The first 6 rows are patterns. Each new row is the sum of 2 different patterns, raised or lowered, with some noise. Before adding, each is slid sideways (what falls off one end comes back at the other) and multiplied by a number that may be negative. Names go in the order of the patterns.
Some rows, each with the names of its patterns after it:
[ 1.18 -1.00  2.60  0.23  0.08 -2.25  0.82  0.09 -0.83  1.45 -2.73 -0.87
 -0.10 -1.83 -1.33 -1.42  0.13 -0.70 -0.66 -0.05  1.53 -0.78 -0.16 -0.70
  1.84  0.61 -1.67 -1.35 -0.58 -1.75 -0.05  0.67  0.39 -0.54  1.04 -1.16
 -0.75  1.79  0.94 -2.16 -0.68  0.98  0.07 -1.34  0.86  1.57  1.49] => Z705
[-2.52 -1.95 -1.34  0.75 -0.41 -0.11  0.73 -0.25  0.72  1.23 -0.55  0.55
 -0.19 -0.06  1.31 -1.02  0.62 -0.61  0.93 -1.64 -1.06 -1.30  0.75 -1.11
 -1.35 -1.01 -0.78 -0.71  0.81 -0.91 -1.62  0.85 -0.98  0.89 -0.79 -2.31
  0.37 -0.86 -1.96  1.01  1.96 -0.19  0.45  0.52  2.23  0.18 -2.42] => Z48
[ 2.10  1.05 -0.34 -0.10  0.00  1.26 -1.92  0.58  0.30  1.13 -0.86 -0.06
 -1.57  0.26  0.47  0.90  1.60 -0.93 -0.10 -0.30 -1.49 -1.00 -0.17 -0.09
 -0.38  0.36 -0.18 -1.78 -1.35  0.52  0.50  1.81 -0.86  2.60  0.19  0.70
  1.29  0.44  1.81 -0.10  0.79 -0.07 -0.03  1.24  1.23  0.14 -0.85] => Z625
[-0.67 -0.61 -0.41 -0.64  0.28 -0.79 -0.85  0.52 -0.03  0.79  0.11 -1.36
 -0.43 -0.42  1.52  0.33  0.82  0.56 -0.17 -1.39 -1.16 -1.83  0.69 -1.53
  0.71  0.09  0.83 -0.75  0.72 -0.26  1.31  1.73  2.51  0.52  0.99 -0.88
 -0.33  0.29  1.02  0.97 -0.08  0.89 -0.66 -0.25  1.77 -1.41 -0.65] => Z84
[-0.18  0.78  1.07  0.93 -0.57 -1.02  0.35 -0.37 -0.49  1.02 -0.77  0.08
  1.59  0.28  0.36 -0.38 -0.25  1.25 -0.19  2.06 -0.65  0.23 -0.18 -1.72
  0.42  0.92  1.48  0.56  1.09 -1.40 -0.66 -0.34 -0.11 -0.65  1.63  0.60
 -1.20 -0.18  1.73  0.07  2.38  1.16  2.23 -1.49 -0.35  0.85 -1.30] => Z373
[-1.16 -0.55 -0.23 -0.81  0.72  1.22 -1.10  0.41  0.25  1.08 -0.27 -0.48
  1.24  0.06  1.27  1.09 -1.07 -0.02 -0.80 -1.25  0.15 -0.70  0.97  0.36
 -0.98  0.18  0.45 -1.69  0.74  0.06  1.71 -1.36  0.70  0.08 -0.53  0.77
  0.22  0.32  1.87 -2.78 -0.30 -0.86  1.32 -0.57  2.70  0.33 -0.19] => Z104

New rows, each followed by the names of its patterns:
[-0.20 -1.10  1.01  0.98  0.99  1.62  1.56 -1.50 -0.79 -0.42  0.52 -1.73
  1.84  0.73 -0.69 -0.67  1.60 -0.81  2.46  1.35  2.58 -0.69 -0.88  0.73
 -1.43 -0.93  0.19  0.91  0.84 -0.77 -0.86  0.25 -1.29 -1.22  1.24 -0.58
  0.98  1.12  1.58  0.39 -0.06  0.41  1.40  0.75  1.85 -0.26  0.13] => Z625 Z373
[ 2.14  1.98  1.32  1.06  1.96  1.40  0.93  1.20  1.88  1.12  0.64  0.74
  0.56  1.48  2.00  1.46  0.66  1.62  0.62  1.20  0.85  1.84  2.48  2.24
  0.68  2.86  0.50  1.10 -0.03  2.33  0.48  1.34  0.70 -0.16 -0.42  0.84
 -0.16  3.01  1.61  1.42 -0.02  0.84  0.03  0.54  1.72  1.82  0.36] => Z84 Z104
[ 1.27  2.32 -0.29  0.76 -1.80 -1.94 -1.26 -0.47 -0.99  1.04  0.57 -1.51
 -1.69  0.48  0.10  2.38  2.13  1.29  0.03 -0.40  1.05 -0.64 -0.06  1.81
  0.74  1.28 -0.84 -1.22  0.90  0.26 -0.68  0.16  0.51  0.60  1.09 -0.01
  0.14  0.27 -1.85  1.34 -0.26  2.56 -1.48 -0.11 -1.57 -1.73  0.53] => Z625 Z373
[ 0.36  0.91  2.18 -1.67  1.49  0.17  1.25  0.60 -0.78 -1.76  0.09  0.29
  0.86  1.45 -0.42 -0.36 -0.60 -0.79 -0.76  0.67  0.24 -1.05  0.39 -0.12
 -0.42 -0.78  1.37  1.20  1.99 -1.52  2.02 -0.83  1.50  0.53  1.17  2.18
  0.73  0.57  0.71  0.15  2.38  2.69  2.20 -0.24  3.05  0.68 -0.23] => Z625 Z84
[ 0.31  1.39 -0.83  0.98  0.93  1.21  0.53  0.39  0.54  0.37  0.81  0.88
  0.25  0.19  0.36 -0.92 -0.26  1.27  1.54  0.07 -0.37  1.02  0.67 -0.49
  0.67  0.23  2.05 -1.94 -0.02  0.70  0.90 -0.22  0.66  1.34 -0.05  1.54
  0.25  0.52  1.26  0.77  1.75 -0.18  0.75  1.42  0.53 -0.36  0.65] => Z705 Z373
[ 1.55  1.41  3.36  0.37 -1.32 -2.43 -0.63  0.00  2.03  1.47  0.07  1.30
  0.34  0.40  1.15  0.16  1.19  0.36  0.93  1.82 -1.29  0.45  0.58  1.89
  0.53 -0.73  1.39  1.51  0.21  0.42  0.23  1.33  0.18  1.92 -0.06 -0.67
  2.31  0.73  1.58 -0.49  0.18  1.75 -0.23 -0.93  1.71  3.25 -0.69] => Z48 Z625
[-2.90 -2.13 -0.46 -2.44 -4.00 -2.75 -2.90 -2.71 -1.75 -0.61 -2.93 -3.13
 -1.04 -4.20 -3.18 -0.33 -0.89 -3.85 -3.34 -2.05 -2.18 -3.84 -1.84 -0.38
 -1.53 -1.25 -2.46  0.09 -1.99 -2.56 -4.60 -1.07 -2.44 -2.00 -1.49 -4.76
 -3.31 -3.41 -3.77 -3.13 -2.85 -2.08 -2.45 -3.76 -2.80 -1.13 -3.18] => Z705 Z373
[ 1.27 -1.04 -1.26 -0.40 -0.48  1.28 -0.15  1.80 -0.48 -1.36 -0.04  0.40
 -2.08  1.98  0.61  0.79 -1.36  1.99  0.22  1.30  1.64  1.91 -0.63  1.68
 -2.07 -1.18 -0.85  1.91  0.35  3.45  0.01 -0.83 -0.80 -0.72 -0.54  0.02
  0.32  1.32  0.08  0.71  0.62  0.86 -0.39  0.52  1.21  1.65  0.87] => Z373 Z104
[-1.26 -1.28 -2.43 -1.53 -0.47 -2.03 -0.65 -1.50 -1.03 -1.78 -2.63 -1.20
 -2.71 -1.46 -2.49 -2.00 -2.25 -1.63 -2.77 -2.39 -2.55 -2.46 -1.85 -1.66
 -2.35 -2.13 -1.25 -2.26 -1.52 -2.39 -2.60 -1.71 -1.51 -3.20 -1.27 -0.85
 -2.57 -1.43 -1.16 -0.15 -1.52 -2.62 -3.68 -3.13 -2.74 -1.50 -2.32] => Z48 Z373
[ 2.05  1.35  1.14  1.80 -0.28  0.98  0.46  1.39  2.66  2.55 -1.38  1.01
  3.79  2.28  0.71  1.31  1.14  0.89  0.96 -1.12  0.68  0.88 -0.60  2.68
  0.44  3.39  1.93 -0.10 -0.27 -0.22  2.63  1.07 -1.05  2.21  4.02  4.25
  2.51  2.59  0.73  1.23 -0.34  0.78  1.14  0.80 -1.80  0.79  1.75] => Z705 Z48
[ 0.49  0.10  0.75  2.42  1.41  3.30 -0.15  1.87  0.16 -0.50  0.47  1.85
  1.24  1.31  0.70 -1.27 -1.24  0.18  0.01  0.83  1.97  0.92 -0.69 -0.02
  1.87  0.16  2.68  1.67  1.09  0.65  0.94  1.63  0.24  0.80  1.55  1.25
  1.84  0.83 -0.28  0.94 -0.03  0.34  2.25  0.48  1.12  0.77  0.73] => Z84 Z373
[3.33 2.62 2.37 1.35 3.41 3.27 4.06 3.00 1.89 3.35 1.82 3.12 1.54 3.11
 3.32 2.74 3.29 1.34 2.44 2.30 1.84 2.89 2.54 2.38 2.02 1.34 2.93 1.87
 2.15 2.17 1.51 3.19 1.86 1.78 1.58 2.33 1.77 1.87 2.26 2.67 2.79 1.97
 1.46 2.35 3.33 3.04 0.91] => Z705 Z625
[-1.85 -0.55  0.35  0.74  0.79 -0.09  1.69  0.87  1.31  2.14  0.60  1.65
 -0.38  0.40  0.07  0.55  1.30  0.75  0.59 -0.85  1.25  1.62 -0.84 -0.41
 -0.25  0.58 -1.42  0.21  0.33  0.45 -0.96  0.30 -0.97  0.55  0.43  0.00
  0.92 -0.80  0.73  0.01 -0.59 -0.35 -0.20 -0.71 -0.76 -0.61  0.27] => Z625 Z84
[ 0.93 -0.81  0.46  0.30 -0.24 -1.29 -0.61 -0.35  1.29  0.56  0.72 -1.13
 -0.47 -1.74 -2.64 -0.20  0.31  0.52  0.34  0.38 -3.02 -1.98 -0.38 -0.21
  0.39  0.32  1.92 -1.37 -0.16  1.91 -0.09  2.93  0.45  2.04 -1.80 -0.84
  1.11 -0.68 -0.52 -0.37  2.04  1.11 -1.19 -1.43 -0.15  0.16 -2.31] => Z625 Z373
